Every row belongs to one group in each of 4 separate groupings. Each group adds its own fixed numbers to the row, and there is some noise. The rows also spread widely along 16 directions, which tell nothing about the answers.
Some rows, each with its group in each grouping after it:
[  0  -8  -4  11 -13   3  11  13   1   4  16  -1  22  10 -14   7   6  -8
  -4  -7  -2  11   0  -4  -6   6  -5   2   7  10  -9  -4  10  -8  18   2
   6   0  16  12  -6] => Q124 (3) (2) (1)
[  3   6  28   3  16  -6   4  12  13  -9  -5 -21  -5  12 -44 -16   2  -9
  -1   3 -19  20 -22  -8  15  -6  -9 -12   6  -2 -13   1   1  15  12   0
   2  20 -31  -3  12] => Q841 (0) (0) (2)
[-24  13  10  13   8  26   1   1 -19   4  13  -8  -3  -4   6  -8  28  12
  -4  -5  10 -16  -1  19   0  16  -5  38   1 -15 -12   1  -8 -11 -15  15
  16  -8   1  -2   7] => Q225 (1) (2) (1)
[-10  -6   8  -7  14 -16 -25 -10  18  -1  -5  -2   4  10  10 -17   6   1
   1 -18  -2 -15 -23  -8  23  -1  -4  -1  -9   8  12  12  19   2 -13  12
   4 -16 -19 -20  -6] => Q841 (2) (1) (3)
[ 19 -11   4 -11  15  18 -15  -2   1   6 -16  -1 -12 -20   7  -8 -29  -3
   0  12  -5   3   9 -10  -8 -16  13   0   4   2  18 -13 -12  -1 -20 -17
 -15 -11  -1  12   6] => Q225 (4) (1) (0)
[ -3   3   3   4  -3   8   4  -3  -4   6  -1  -2  -3   2   5  -2   8   1
   8   4   4  -3   3  -2  -9   0  -1  10  -2 -12  -5  -3  -1  -1  -6  -1
  -1   7  -4  -7   7] => Q124 (1) (0) (2)
[  0  14 -13 -19 -19  19  28  -7   2  13  -5  20 -12  -1  15 -16 -16  22
   7  -1  12  -5   9   3   5   6 -14  14   1 -19  24 -27  20  -5  -1   1
   1   5  -2   2  -1] => Q225 (2) (2) (0)
[ -4   8  -5  -5   8   2   9   3   3   4  -2   3 -14   7  -5 -10   8 -14
  -9  11   2 -15 -12   9  -4   0   6  -8  -2   8  17  -5  -9  13   2 -16
   3   9 -18  -6   7] => Q124 (0) (2) (3)
[-13  15  -7  -4   2  -2   0  -2  -3   8   0  -1  -5   8  -6  -2   9   3
  -5   8   0  -4  -6   1  12  16  -2  -3 -15   0   4   0  -4  13   3  -6
 -13   7 -22  -9  12] => Q225 (4) (1) (2)
[ -2   8   3  -8  -4  14   5  -3  -3   0   4  -2  -1   3   2   0  -9  -2
   0 -16  -5   3  -3  -2   8   2  -7  11 -11  -1 -14   1  16   2   0   3
 -12  -8   4   2  -5] => Q841 (3) (0) (2)
[-14  -3 -22   6 -39  -7  32   0 -13 -13  16  19  -6   9   1  20   7  15
   2  25   6   1  20  17   1  11  -8  -2  16 -10 -23  10 -28  -2  17   5
 -23  27  40  18 -15] => Q225 (1) (1) (0)
[ -4 -37  -3  -4  -4   0 -14   4  15   2   5   7  15   6 -18  -3  -1  -6
  -7  16  -6  10   8   3 -16   2  11 -11  -1  26  28  -3  -8  -8 -10 -18
 -12   6   2  12 -12] => Q841 (0) (1) (2)
[-15  12 -20   0  -3   6   9   3  -4  27   9  13   4  -6  32 -10   0   5
   1 -14  18 -14  -6   5  -9  15   4  13   6   3  24 -18  21 -13   4   5
  19 -16  -3  -4   0] => Q225 (1) (2) (3)
[-17  -5   1   6   5   6 -18  -2  -3  -6  -3  -7   0   0  15  -1  -3   1
   3   4  -1  -3  13 -17  10   1   7   5   8  -7   1  15   0   3  -3   0
 -18  10  12  -2  13] => Q841 (2) (1) (0)
[ -5   8  -3   8  -9 -16   6 -13   3   8   0  11   2  -7  -3  10   9  18
  10   7  12   9  -8 -11  -8  13   3 -11 -14  -9  11 -18  15  -8  -1  11
  -5  12 -26 -17   1] => Q841 (1) (0) (3)
[ 11  -6  -8  -3   6  22 -19  -7   0  11  -1   3  13   3  19  -7 -16 -23
   9 -18  -4  -8  10  -9 -11  -1   8  10 -12   3   8   1  26 -11  -8  -7
  -1 -23   6  -4  10] => Q225 (4) (0) (3)
[-25  -8   3  -2   9  14 -20 -13 -14   8  16   9  -1  -5   9  14  16   2
  -5   5  16   3  12 -12  -5  -7  11  12  -8   9   5   0   6  -2 -28  -5
 -22  -2  -6  -7  -3] => Q225 (1) (0) (2)
[-11  12 -13   6   5 -12 -19   0  -6  11  -7  -6  -1  -8  17   3  15   7
   2  15  -1 -10  16  -7   5  19   6   0 -13 -15  11   0 -14  -3   3  -6
  -9   8  -8 -23  26] => Q841 (1) (1) (2)
[ -8 -25   7   7 -13  -9  -3   4  18 -27  11   2   8  11 -13   1   5   3
  -7  17  -4   0  12  11   6   0  -4  -1  13  13   2   8 -29  -2   6   1
 -13  21  19  13 -13] => Q124 (1) (0) (3)
[ -8   4   2  14   4  -7   3   6  -7  -1  12  -7   3   7  -2   0  17  -9
   2   0  -5  -2  -5   7   6   4  -5   6  11  -5 -24  11  -6  -6  10  10
  10  -2   9  -1   4] => Q225 (1) (0) (1)
[-21 -25   1   0  -2  -5   6  -5  23  -4  -7   8  -3  14  13 -28 -22   2
  12 -12  -5 -16 -30  12   9  -1   7  -1  16   9  10  23  23  -1  -6   7
   5   1   6  12 -11] => Q225 (4) (2) (1)
[-13  -4 -14   0 -32   7  -2  -4  -6  18   6   8  25   7  17   2  19  29
  -6 -18  23 -13   5   3 -13  37  -4  26 -29  11  14 -12  -6   5  -6  -2
   0   0   1  -1 -13] => Q841 (0) (2) (2)
[ 25  13  -1   1   9  18  -8 -11  -7   7 -18  -4 -11  -5   9  -6  -8 -10
  12  -5   1  -4  -3 -11 -10 -10   0   2 -14 -11  -1  -8  15   0  -7   0
   4 -14 -10 -19  13] => Q841 (2) (1) (2)
[-10   3 -16  -1   6  -3 -18  23  -9  14  11 -11  17   1   6   8  14 -10
  -9  17 -20   0  32  -3   3  19   7   8  -5  -7   4   4 -14 -12  13 -15
 -11  -3  13   0  25] => Q124 (4) (2) (2)
[ -5   6 -11 -10   7 -10   3   0  -1  18   5   7  -5   1  12  -8   8  -6
   5   3  -5  -4   5   4  -2 -10   0   2  11 -14  12 -10  20 -19  -5   2
  12  -8  -6 -13   8] => Q225 (0) (0) (2)
[ 17  22 -11  -6 -13  -8   1 -19  -2  12 -19   8  -7  -9  14   3 -16  18
  19  -5   1   0  -8 -24   3   6  -2  -9 -23 -21   0 -10  12   7  -2   6
 -14   2 -19 -18  12] => Q225 (0) (1) (3)
[ -4 -15  23  15   5  20  -4   9  -2 -14   3 -12   2 -20 -27   7 -19   9
   0  19  -7  30   6 -15 -13  -1  16  -1  13  -3  -8  -3 -12  -4  -5   3
 -22  18   5  30   2] => Q841 (0) (2) (0)
[-11   9  -7   4 -16 -13   7  -8   5  -6   0   6   3   4  10   7  -9  14
   9  -4   1   6  -3 -15  18   7  -7  -6  -1 -10  -8   4  20   5  18  16
 -13  12   8  -2   0] => Q841 (2) (0) (1)
[ 14  24  -8  22 -12  16  -3  -5   5  -1 -17 -10   8 -15   2   1 -20   7
   9   4   1   3  -1  -8 -17  45   3  -1 -30 -17   4 -13   3   3  26   9
 -11   9 -13  -1  29] => Q841 (2) (0) (2)
[  9   2 -19   7  -9 -21  -3 -10  -8   8 -12  11  -7  -5  14  13  16   1
  -2  12  13 -20  -8   3 -21   9  22 -14 -21   9   9  -3 -26  11  -3 -12
  -6   6 -11 -15   3] => Q841 (0) (2) (3)
[-12  18   1  -6  17  14   8  -4 -15  13  12   6 -14   0  -9   4   2 -14
  -7  -7   3   5 -24  -5   1  -5   6  -4  -9  12  -8  -2  19  13  -8  -4
  -9 -11 -23  -1  -2] => Q225 (0) (2) (3)
[ 12  -5   4  20   2 -35   4  11  10 -31   8   0   2  -3 -10   9  -1  -5
  -1  16  -8  13  -9  -6   9 -24   3 -28  34   1 -17   4   0 -11  27  29
   9   0  17   3  -8] => Q124 (2) (2) (3)
[  5  21  -4   9   2  13   6   4 -11 -15  -4  -4 -13  -4   2   4   1  -5
  -3  14   5  -5   9  -2   1  -5   2   0  -1  -6  -9  -5 -10  12  15  -1
  -8  10   6  -5  17] => Q124 (4) (2) (2)
[ -2  -8   6 -18   4  11   7  -9  19   3   1  12  -3   8  -4 -10 -29  -9
   3 -10  -3  12 -16 -15   9 -14  -5  -8   3  13  17  -6  38   6  -5  -2
 -16  -4 -11   7 -15] => Q124 (2) (0) (3)

New rows. What belongs after each?
[-15   5  -5  16   9  -5  -6  -4  -5  -3  -2  -6  -7 -18  29  -5  -2  13
  -2   1   7 -20 -18  21  -6  16  13   8   0  -2  -2   4  -9  -8  -6  23
   5 -22   6   2  -5] => Q841 (4) (1) (2)
[ -7   6  -6  -3  -5  13  19   2  -4  -6   8   5 -18   3 -15  -4  -1  -1
  -4  23  -5   3  10  20   0   0  -4   0  13  -8  -3  -1 -15  -1   4  -4
 -11  15  10  10   1] => Q225 (0) (1) (2)
[ -1 -12  -4  -3  -5   6 -13  -8  -2  13  -3  10   6   4  12  -3   4   1
   9  -7   8  -7   5 -12 -14  -7  12   9  -5   3  14   0   6  -3 -20  -9
   1   1  -3  -7   2] => Q225 (0) (2) (3)
[ -5 -12   6  13  14  -5 -22  -7   8  -8  -8   2  -1 -14   6  -1   6   9
 -11   7  24  -6 -12  -7  -9  -7  20  -8  -6  24  30 -14   1   4 -11   2
   2  -2 -22  -9  -1] => Q841 (4) (2) (2)
[ 13   4  -2   9  -6   2   5 -10 -11  -7  -7   1  -9   3   9   5  15  -2
   1   4  10 -15   2   7  -6  -9  -1   8  -3  -5 -16   2 -16   6  -2   2
   4   2  12 -10   0] => Q841 (2) (0) (1)
[  6 -17  20  21   3  -8 -11   6  15 -25 -11 -16   2  -3 -25  -9  -1   8
  -6  15   1   6 -15  -1  -1  -1   8 -12   8  14   2   0 -26  11   4   6
   0  15  -9   7  -1] => Q841 (4) (1) (2)
[  9   0  -1 -12 -10  -7  14 -17  19 -22  -5  18 -12  14  -4  -9  -6   5
   5  -1   0 -12  -9  16  16 -12 -15  -8  -7   0   4  -4  17  -3   0  13
   0   2  -3 -12 -15] => Q841 (4) (0) (3)
[ -2  -1  -3 -15  -4   5   8 -23   3  -9  10  22 -11   8  -7   7  -2   2
   6   2  -3   0  -3  10   9 -11  -7  -3 -13  -3  -6   0  25 -10 -18  11
 -16 -10  -4  -5 -15] => Q225 (4) (0) (3)
[  5  10   2  -7  -4   8  19  -1  -8   5   0   0  -8  14  -2  -5  -2  -5
   8 -11  -3   4 -11  -7   9 -20 -15   5  12  -6 -21   2  10  11   1   0
   3   1   8   0  -7] => Q124 (0) (1) (1)
[ -8  -6  18   8  20   1 -15  -2   9 -27   8  -8  -7 -15 -11  -5  -1   2
 -12  13  -9  -5  -5  22   6   1   6   2   3   3   1   2 -19 -12 -10  18
  -4  -8   0   7  -7] => Q841 (0) (0) (3)
[-14  -6  -2  -7  18  11  -8   6   3   7  -5  -6 -14 -13  14 -15 -16  -5
   0  18 -18 -10   6   9  -4   8  16   5   8 -13  18   8 -13  -8 -12 -12
 -13   0   2  11  16] => Q124 (0) (2) (0)
[  2   6  15  15   8   9  16   2  -9   6  -5 -10 -11  -2   1 -17   0  -1
   3 -12  11  -7 -40  10 -13  -8   9  11  16   3 -18   2  -7   8 -12  13
  22 -13  -9   8 -11] => Q225 (4) (1) (3)
[-10   8 -13 -12   8   3  15   2  10  14   2   9 -10   4   6 -17  -9 -14
   1   1 -10 -10  -9  22   1  14  -2  -3  -1  -2  21  -6  16 -12   6  -5
   3  -5  -9  -3   3] => Q841 (1) (0) (3)
[ -9  12   3  15  -9   0   9  -5  -1 -11  -8   0 -10  -6  -5   4   4  19
   0  19  10   0 -10  -5  -2  17   6  -6  -9 -10  -3  -1 -11  16   7   8
 -17  24 -15  -2  10] => Q124 (2) (2) (2)
[  6   1   0  -9   1 -10  -4 -11   8   5 -15   4  -6   5   2  -9  -3   5
   4  -6   1 -10 -18  -4   6   0   1  -7 -18   5  10  -1   2  11  -9  -5
  -6  -2 -20 -12  -3] => Q841 (4) (1) (3)
[-14   0  -6 -17 -10 -22   2   9   0  22  15   7  14  -6  17   8   0  21
  -2  -5   1  16  19 -23  13  -9  -4   6  16  -4  20 -21  12 -11   1   1
  -3   1   7  -2 -11] => Q841 (0) (0) (3)
[-20   6   0   5  -4  -6   4   0   6   2   2  -2   3  -4   9  -8   1  22
   0   5   3  -4  -5   1  10  21  -6   6   6 -16  11  -4   2  -6   3  18
  -2   5  -6   1   2] => Q124 (2) (1) (0)
[ -9 -15  -5  16   2   3  -4   5   4  -8   7   2   7   3   7  -3  -5 -15
  -1   2   1  -4  -8   3 -15  -4  14  -6  14  15   3   9   9  -6   7   5
   4  -2  14   8  -3] => Q124 (0) (2) (2)
[-30 -17  12  -1 -14  40   4 -21 -11   9  14  15   1  11   2   3   1   9
   5 -16  25   4  -5  -9 -16  -5  10  25  -6  14   0   8  16  14 -38  -6
 -23  14  -1  14 -21] => Q225 (0) (0) (3)
[ -1  -6 -10  13 -11   6  -6 -11  -7  -8   1  12  -1   2   7  13  12  -1
  11  17   9  -5  19  -6 -15  -3   8  -2  -6 -10  -2   3   5 -10  -3   1
 -11  14   9 -14  10] => Q124 (1) (2) (2)
[-19  -6 -10  -6 -12   0  12  -7  -4  13  10  12  -2  17   2   2   7  -2
   6   0   1   1  -2   3  -5  -2   3   3   2   0  -2   8  13   0  -9  -6
 -11  11   1   0  -6] => Q225 (0) (0) (2)
[ 26  -7 -28  11 -11 -25  -7  15 -11  39  -5  -7  28 -10  10  16   7 -11
  11   1 -17   2   2  -7 -37  31  21  -7 -19 -11  -6  -4  -7 -26  10  -9
   8 -18   3   0  16] => Q841 (3) (2) (0)
[  8  -9  -2  -6   1   6  -3   6  -9  17  -4  -6   7  10 -11   1  11  -9
   8   1 -15   4  11  -6  -8  -4   3   7  -8  -9  -7   4   2  -6  -9 -18
  -1   0   2  -2  12] => Q841 (4) (2) (1)
[  8  -4 -11   2   7 -31  -9   3  -5  26   1   2  12   3  -2  19  16 -20
  -7  -1   0   7 -22 -21 -13   2  14 -23 -17  17  -2  -4   2   6   2 -14
  -8 -10 -27 -11   0] => Q124 (3) (0) (0)
[ 18 -12 -18  12 -10 -12 -10   1  10   1 -10  10  10 -18  31   3 -23   1
   2  -6  10  -9  -9  -3 -20  10  17 -11  -3  21  19  -9  -3  -6  12   3
   4 -17  13   6  -8] => Q841 (1) (2) (3)
[ -3 -22  -2 -19  -2 -26  26  32 -13  52   9 -10  10  10   5  -5   4 -10
   6  -7 -25  18 -14   0 -14  -9   6  13  32  -6 -16   7  -9  -9 -12 -18
   8 -13  14  25 -22] => Q841 (2) (0) (0)
[ 31  -2 -14   1 -12  -7  -3   6   8   3 -14   3  11   0  10  -5  -5  -5
  -4  -6   4 -10  -2   0  -6   6  -2  -5  -7  16  14 -16 -10   6  19  -9
  13 -10  11  -2  -1] => Q841 (2) (2) (1)
[-10  11  -4   9  11   7  -7 -15 -11  -6   1   3 -13  -8  10   7  10  -4
  -3  14   3 -12   2  12  -1   6   8   5  -9 -11  -7   7  -7  -4  -7   8
 -13  -4   1  -7  11] => Q225 (2) (0) (1)
[-12 -16   0  -2   9  -7 -12  12   3  11  13   2  15  -2  -1   2  -1  -5
 -17  -4   3  10 -11 -12   5   5   9  -5   7  27  14  -4   3   2   0  -4
  -7 -14  -5  15 -11] => Q225 (2) (2) (0)
[-11   2  -9 -10  -9 -11   1  -8  23  -7   1  10   3  -2  14 -15 -13  23
   1   2  -3 -11   1  11  23  11 -17  -2   5  -6  28 -12  12 -15   8  17
   3  -4   6  -3  -6] => Q124 (0) (1) (1)
[ 17 -11   6   6  -8 -13  10  -4  22 -21 -16  10 -11  -5 -10 -11 -16  12
   9  16   3   1  -6  -1  -5 -18   6 -20  16  -4  19 -13   0  -4   5   6
   7  23  -6  -3  -2] => Q841 (0) (2) (3)
[  3   4  -2   2  -4  -7   5   9   3  -6   4  -1   0  -4 -10   2   7   5
  -7   9  -4   0   5   4   3   3   1  -1   0  -4   5  -8 -11  -6   8   2
   0   6   1  -1   3] => Q841 (3) (2) (3)
[ 31   7  14  16   7   5  -4  -4   8 -25 -17  -9  -9 -21   8 -10 -16   5
  -1  -1   3 -11 -15   1  -2 -13   1   2   4  -4  -7 -14 -10  -2   5  18
  16 -13   5  -1   3] => Q124 (3) (2) (1)
